There are 3 ways to turn a row about zero (a turn may also mirror it). The second row of each pair is the first, turned, with some noise. The first 21 pairs use one turn. New pairs use 2 turns, one after the other, and a turn may come again.
(in the rows, 128 means zero)
Known pairs, each followed by its turns in order:
[174 136 110 119  99 150]
[171  93 114 151 118 115] | T

[106 146 164 114  91  66]
[ 65  78 124 141 120 150] | B

[ 96 135  78 152 161 128]
[120 190 158 141 136 145] | B

[126 123 141 156 132 132]
[129 134 124 103 134 145] | B

[ 92  96 157  96 113 118]
[122  82 135 151 170 138] | B

[140 101  84 214 124 166]
[164 207  82  98 136 165] | B

[151 132 113 132 132 147]
[145 118 103 129 116 121] | T

[154 186 130 156 117 128]
[145 140 104 183 105 148] | T

[177 109 117  69 143 121]
[173  96 140 168  90 102] | B

[182 102 113 164  90  96]
[155  99 101 163 192 130] | T

[159  92 150  66 161 142]
[191 162 106 163 141 118] | P

[152 109 111 136 135 115]
[136 112 110 127 156 131] | P

[123  79 120 125 137 138]
[165 126 126 144 152 146] | B

[107  96 138 109 208  76]
[153 188 158 116 204 132] | P

[ 86  95 106 110 120 159]
[115 126 145  93 123  72] | T

[117 131 106 176 153  93]
[ 93 120 144  97 172 151] | P

[127 113 155  99  28 113]
[136  77 201 181 158 103] | T

[164 117 140 150 162 151]
[117 105  80 117 120 150] | T

[125 156 125  91 153 195]
[174 139 141 152  78 169] | P

[140  91 107 136 119  92]
[132 109 115 110 170 104] | P

[199 140 121 157 162 144]
[123 113  83 160 152 187] | P

New pairs. What belongs after each?
[145 117 116 113 151  69]
[159 144 118 167 118 171] | T P

[179 102 112 127 121  65]
[121  78  78 103  87 115] | B P

[ 83 170 132 126 155 140]
[ 93 154 163 122 110 162] | B T

[130 166 127 124 118 134]
[100 118 130 142 138 115] | P T

[186 144 143 145 110 137]
[125 110  78 124 155  95] | T T

[153 116 158 180  91 175]
[162 148 147 127 137  51] | P T

[122 181 102  45 144  95]
[ 61 143 152 178 189 143] | B T

[138 126 132 115  96 131]
[135 132 130 135 164 123] | P T

[119 137 153 203 146 191]
[168  91 156 120  45 123] | P P

[154 136 106 130 118 144]
[114  96 140 140 138 121] | B P

[117  92 192 154 129  52]
[153 203 146  99  98 191] | T P

[ 98 150 137 102 144 103]
[ 74 129 143 127 134 135] | B T

[123  89 158 108 136 120]
[165 155 123 140 124 156] | P T

[ 76 158 114 138 134 119]
[ 96 131 166 100 160 125] | B B

[183 156 155  65 104  82]
[113 105  95  67 144  53] | B P

[148 165 124  91 154 135]
[ 97  87 114 128 116 158] | B B

[124  59 142 149 122 183]
[174 115 111 168 169 182] | B P

[106 151 163 137 105 133]
[ 84 138 128 152 135 117] | T T

[120 123  70 139 146 137]
[131 147 106 173 100 147] | B T

[168 145 126 120 188 139]
[171 100 125 128 104  80] | T T

[169 138 223 151 149 126]
[173  60 119 191 152 105] | B B

[148  85 173 126  35 149]
[175 140  89  56 171  80] | B T

[167  93 186 111 125 123]
[177 160  93  87 114 127] | T P

[112 153 164 154 175 103]
[101 162 134 115 168  84] | T B

[141 153 149 164 100  99]
[101 145 145 143 170 159] | P B

[115 113 159 143 155 128]
[159 157 113 145 120 129] | B P

[166 117 144 164 162 127]
[152 175 131 155 150 112] | T B

[119 107 151  92 144 149]
[104  99 122 166 130 139] | P P

[127 184 152 117 123 148]
[ 98  96 149 165 135 148] | B B

[159 167 122 111 145 163]
[ 94  94 123 150  93 140] | B B

